The rows come from 4 hidden closed curves, with some noise, and rows from the same curve form a group. Each curve winds through 6 dimensions. The rows are also pushed far along 4 directions, which tell nothing about the answers.
Known rows, each followed by its group:
[ -2  -9  10  14 -21  -5   7   6  -3  -2  -8  12  16  -8  -8  -5   8   3
  -5] => Nuza
[-5 -4  2  5  2 -2  5  2  6  3  0  4  0 -4  0 -9 -2 -2 -1] => vun
[-13   8  -8  -3 -16 -17  11   3  -8  18   4  -8  -2  -4  -7  -2   0   4
   5] => vun
[ -9   4   2   4 -15 -28  11   8  -6  16   4   1   3   3  -9   2  -1   2
  -6] => vun
[  9   7   2  -5  -6 -13   2  10  -5  10   3 -19  -1   3  -9  -4   8   2
   8] => luki
[ -1  25  10   5  11  -8  -3  -3   4  -9 -10  15   5 -10   5   5  18   5
   3] => vun
[ 14 -13   3   6   1   9  -5   2  -5 -13  -1   1   4  -4  -8  -7   6   0
   2] => pagon
[ 11 -18  -3  14  -6  14  -4  -7   1 -18   3  12   7   2   2  -3  -9  -7
  -8] => Nuza
[  5 -15  -7  -6 -14   0  -3   5  -7  17  10 -11   6   8  -4   2  -1  -6
  -9] => luki
[  1  10  -1   0  24  20  -7 -12  13 -20   4   9  -7   5  11   4  -6  -2
  -3] => pagon
[-3 -1 -3  6 -4 -8  5  6  0  5  4  2  5 -2 -2 -5  3 -7 -1] => Nuza
[-6  5 -3 -2  2  6  3  0  2 -4 -4 -1 -2 -1  2 -1 -1 -1  9] => vun
[ 12 -22 -10  -8 -21  10  -6   2 -12  12  12 -21   3   4  -8   0   0   0
  -6] => pagon
[-12 -12  -5   6   1   7   5  -1   0  -2   3  13   2  -3  -3  -5  -5  -3
  -6] => luki
[ -2  -6  -2  -3   5   7  -2  -2   7   1   5  -2  -4  10   7   4 -13  -5
  -7] => pagon
[  2 -10   0  -2  -3   0  -3   5  -5   5  -6   3   7  -3  -2   1   4  -5
   0] => pagon
[-8 -2  0  3  2 -6  7  5  1  6  1  4 -1 -3 -4 -7  0 -2  0] => pagon
[  1 -12  -3   4 -15  -1   6   4  -3   3  12  -8   1   9  -9  -3  -8  -2
  -7] => luki
[-4 -3 -4  0  5  4  3  2  2 -1 -2  3 -2 -1  0 -6 -4 -6  5] => Nuza
[ -4 -24  -3  13  -2  22  -3 -11   2 -18   6  20   6  -1   5   1 -10  -3
 -18] => Nuza
[-17  12  -2  10   1 -17   9  -4   7   6   8  20   1   0   5   3  -5  -3
 -13] => luki
[  3 -12   5   7  -5   2  -3  -3   0 -11  -8  13   7   3   4   7  -9  -2
  -7] => pagon
[-16   4   6   9   1  -8  10   2   2  -4  -6  16   2  -6  -3  -1  -1   3
  -1] => Nuza
[ 14 -20   5   8 -21   5  -7   6 -12  -7  -3   3  21   1  -8   5  10  -4
  -9] => vun
[  1   2   1   1 -15  -8   4   4  -7   1  -6  -3   6  -1  -6   1   4   2
   6] => pagon
[  3  -8  -1   6  -6   6  -2  -7  -4 -10   6   3   1   1  -1   3  -3   5
  -8] => Nuza
[-13 -12  -3  12  -5   5   8   0   5  -3   6  17   5   2  -2  -6 -10  -7
 -12] => pagon
[  3  15   1  -8   0  -7   0   2  -5   2  -7 -11  -4  -3  -2   2   7   6
  14] => pagon
[-13  10  -3  -1   5  -3   5  -5   0   3   9   4  -8  -1  -4   1  -1   9
  -5] => vun
[-12   1   7  22 -12 -15  15   0   5  -8   1  21   8  -1  -3  -4  -7   0
 -10] => luki
[ 2 -5  0  5  0 -9  1  3 -4  4  6  7  2 -1 -8 -4  2 -1 -6] => luki
[ 11  -8   5  -7   4   5  -9   4 -10  -6 -13  -6   2  -6  -4   3  10   3
  10] => Nuza
[ -5   4   2  -1  -6 -22   7   6  -4  13  -4  -1  -1   1  -3   2  -3   1
   2] => vun
[ 10   8   0 -10   2  -6  -6  -1  -5   4  -5 -14  -5   1   3   6   3   3
  10] => vun
[-4 -9  2  3  6 14 -3 -2  6 -9 -9 14  6 -1  9  2 -4 -7 -2] => vun
[  2  17   4   4  -2 -15   3  -2  -2   1   0   1   0  -7  -2  -1  11   8
   4] => Nuza
[  4 -17 -16  -9 -11  11  -1  -4 -10   8  24 -22 -10  10 -10   0 -12   5
  -8] => pagon
[-11  -7   1   6 -12  -4   8   1   2   7  -2   9   5  -4   0  -3  -4   0
  -7] => pagon
[-10 -11  -9  -4   2  14   0  -9  -2  -1   6   3  -8   3   1   4 -14   3
  -7] => luki
[ -2  -1  -3  -9  -5   7   1  -1   0   9   5 -15  -6   3  -1  -2  -2   5
   0] => luki
[-7  3 -4  3  3 -1  4  1  7  5  4  5  1  0  3 -4 -2 -6 -3] => Nuza
[ 9 -5  2  4  1 -6 -2  3 -4  0  4  1  1  0 -8 -4  4 -1 -3] => luki
[ -6  -9   1   8 -18 -12   7   7 -11   5   5   1  10  -3  -9   2   6   2
  -7] => Nuza
[ 7  0 -1 -1  8  7 -5 -4 -1 -3  6 -3 -6 -4 -4 -6  6  5  0] => luki
[  5  -1  -6  -6 -16 -10   4   8  -4  19  15 -25  -1   9  -7  -3   0  -2
  -2] => vun
[ -3 -13  -3   0  -3   4  -1   2  -1   4  -1   5   5   2   1   2  -4  -6
  -6] => pagon
[ 1  6  6 -8 -1 -6 -2  3 -1  6 -7 -8  0  4  1  7  2  4  3] => Nuza
[  3  -4  -1   0 -12  -5   2   6  -8  -1  -3  -9   6   2  -3   3   2  -3
   6] => luki
[ -4   0   0   9  -1   2   4  -6   8  -7  10   7  -1   6   4   0 -10  -1
 -10] => vun
[ 4 -6 -2 -5 -2  8 -6 -5 -2 -2 -4  0  0  2  4  6 -5  0 -1] => Nuza
[  9  -8   2  -8  16  10 -11  -6   1  -9  -4  -3 -10   7   5   7 -11   2
   0] => vun
[-26   6   1  15  -7 -20  18   5   1   5  -4  24   7 -10  -4  -6   0  -2
  -2] => luki

New rows, each followed by its group:
[ -2  -1 -11  -5   2  14  -2  -3  -3   0  10  -4  -3   3  -4   0  -1  -2
   0] => pagon
[-16  15   6   4  15  -9   6  -4   3  -7 -10  17  -6  -9   3   2   1   7
   4] => Nuza
[  4  21  13  -3  22  -8  -5  -4  10  -6 -12   8  -8  -2   9   4   3   7
   5] => luki
[-15   4  -7  -7 -11 -16  10   5 -11  18   5 -10  -4   0  -8   3  -1   4
   2] => Nuza
[  0  10  -1   4 -12 -11   5   3  -3   2   4  -2   6   4  -4   2   3  -2
   0] => pagon
[-4 -8 -1  0 -4 -2  2  4  3  8 -3  2  4  2  5 -1 -6 -8 -3] => vun
[ -3  12   2   2 -11 -11  10   8   0   5   1  -8   2   1  -6  -5   4   1
   8] => pagon
[ -6 -11  -9   0 -12  14   5   1  -2  -1  10  -7   1   5  -4  -3  -8  -3
  -2] => vun
[  0 -19  -9   3 -25   1   4   4 -10   3  11 -10   8  10  -6   4  -9  -7
  -7] => luki
[-14   5 -10  -3  -3  -2   9   1   7  16  13  -4  -4   5   2  -4  -8  -6
  -6] => Nuza
[-16  -7  -5   7   5   7   6  -4   4  -4   4  16  -2  -3   0  -4  -8  -2
  -7] => luki
[ 10 -11  10  -1  -6   8  -8   3  -2  -4 -10  -1  10  -1   0   4   8   1
  -3] => Nuza
[ -3 -12   1   3 -26  -1   7   6  -5   9   7  -9   7   5 -11  -3  -2   3
  -8] => Nuza
[-12  12  -7 -11  -7 -11   8  11  -4  22   2 -14   1   0  -5  -1   9  -2
   7] => vun
[ 3  2  0  3  1  6 -2  2  1 -9 -4 -2  7 -4  6  0  8 -6  7] => luki
[  8  15   8   1  11  -2  -5  -1   4 -14 -15   5   2  -2   9   5   6  -2
  11] => vun
[ 12 -13   7  13  -8  11  -6   2  -5 -22 -15  10  18 -11   3  -1  13  -5
   6] => luki
[-12  -7  -3   0   5  14   0 -11   9  -3   7   9  -7   6   8   3 -16   3
 -14] => luki
[  8  -9   3   4 -10   4  -5   0   0  -3  -9   8  11  -1   3   1   1  -4
  -2] => Nuza
[-9  2  5  2  8  2  3  0  9 -3 -1  7  0  4  5  2 -6 -2 -5] => Nuza
[  4   8   6 -10  -7 -14   0   9  -5  13  -8 -13   3   2  -3   6   8   3
   7] => Nuza
[-22  25 -12 -18   7 -21  13   1   2  26   8 -17 -21   6   2   3 -11   4
   9] => vun
[ -4   9   2   7  10   2  -1 -12   3 -14   4  11  -7  -3   4   4  -2   9
  -5] => Nuza
[ 6 10  1 -4 10 -7 -1  2  0  2  7 -9 -8  2 -4 -3  3  3  4] => luki
[ 13 -23   7  11   0  17  -8   4   0 -17 -10  14  15  -4  -1  -5   5  -9
  -2] => pagon
[  3  13  -4 -13  11   5  -6  -3   7   8  -1 -10  -8   3   8   1   1   0
   6] => Nuza
[-13   5   1  13  -2 -25  10   3  -1   9   3  23   3  -7  -8  -5   2   1
  -9] => luki
[-11 -13  -5   1  -2   0   7   2   0   7   8   1  -4   3  -5  -5 -12  -1
  -7] => pagon
[ -5 -11  -9   3 -18  -7   9   5  -7   9  17 -10   2   9  -9  -1 -10  -4
  -8] => Nuza
[ -7  -5  -7  -7 -11   5   4  -1  -4   6   4 -10  -4   5  -3   2  -8   3
   1] => pagon
[ -6   6   4  18  -2  -5   5   0   0 -13  -7  30  13 -12  -4  -4  10  -2
  -1] => pagon
[  4  10   0  -7   2 -11  -3  -3  -4   4  -3  -7  -7  -1   2   5   1   6
   6] => vun
[  8  -2   5   3   3  12  -9  -4   0 -12  -8  10   9  -6   5   4  11  -1
  -1] => vun
[  2 -14   7   2   1  19  -7  -6   4 -13  -5   8   4   4   6   7  -6   1
 -10] => Nuza
[ -4  11 -11 -13  -8  -5   4   5  -9  16   6 -26  -5  -2  -4   0   9   2
  13] => luki
[-2  1  4 -1 -2  3  3  2  5 -2 -4 -6  0  4  3  0 -4  0  3] => luki
[-15 -14  -3  15 -21  -2  10   3   1   4   4  17  16  -3   0  -3  -3  -9
 -14] => luki
[ 5  7  7  5  3  2  1  2  2 -9 -6 -1  2 -9 -1 -7 12  3  9] => luki
[ -4 -10   4   5   8   7  -1  -5   0 -12  -7  15  -3  -4   0   0  -8   4
  -2] => vun
[ 14 -23  -1  13 -11  11  -6  -2  -7 -14   0  11  13  -5  -2  -3   3  -7
  -6] => Nuza
[  3   8   3  17   0 -10   4  -4   5 -12  -3  20   6  -7   2  -6   2  -3
   0] => Nuza
[-12  13   0   0  21   1   5  -6  14   0   2   6 -14  -3   8  -7  -7   3
   1] => vun
[-9 -5 -4 -3  4  9  2 -1  0 -5 -2  1 -4  2  2  2 -9 -2  3] => luki
[  6   8   2   3  12   4  -7  -5   2 -10  -6   9   4 -10   8   0  13  -1
   4] => luki
[ -6  13   6  11   1 -15   8   8   4   2  -7  15  10  -9  -2  -7  13  -5
   3] => pagon
[ -1 -12  -7 -10  -1   9  -3   3   2  11   2 -11  -1   7   4   1  -8  -8
  -1] => vun
[ 16 -13   2 -11   4  12 -14   3 -12  -6 -11 -13   1  -3  -3   5   8   3
  10] => Nuza
[ 12  -6  -1 -10  11  18 -12  -7  -3 -10  -8  -7  -8  -3   4   2   0   5
  10] => vun
[  1  -9  -2 -11  -1  10   0   3   1   6   2 -19  -7   8   0  -1 -10   0
   4] => pagon
[ -7 -10  -7   6  -8   1   6   3   2   5  10   3   5   3  -1  -4  -7  -9
  -8] => Nuza
[-3  5  0 -4  4 -9  0  1 -5  7 -6  4 -2 -8 -3  0  7  4  4] => luki
[  6  32   4  -9  11 -22   0   7  -3   5  -9 -15  -5  -6   2   3  19   3
  22] => luki
[ 5 10  9  1 10 -3 -4 -6  5 -7 -5  5 -5 -1  3  2  1  8  0] => luki
[  8 -13   8   3  -2   4  -6   5  -7  -8  -5  -1   9  -3  -4   3  10   0
  -2] => Nuza
[-13   2  -1   5  -9 -14   9   2  -6   6   8   1   1  -2  -6   3   2   4
  -7] => Nuza
[  5 -16   1  -2   1  12  -6   2   3  -2  -8   1   5   2   7   0  -4  -9
  -1] => vun
[-8 -3 -3 10  1 -2  6 -1  4 -4  7 11  2  1  1 -2 -6 -6 -7] => Nuza
[ 11   8  16   0  26   6 -11  -7   9 -23 -23  11  -5  -5  13   5   1   4
  10] => pagon
[  4   0   1 -15  20  18  -7  -5   8  -5  -3 -15 -16   7   8   2 -10   4
   8] => pagon
[-2  3 -2 -6 14  1 -4 -4 -2  2 -2  5 -8 -4  0  1  1  5  2] => luki
[-16   3  -2   0   2  11   7 -10   9  -3  12   2 -11   7   1   1 -15   9
 -11] => Nuza
[  1  -4   6  13  -4   3  -1  -6  -1 -18 -14  21   8 -11   3   0   2   2
   1] => vun
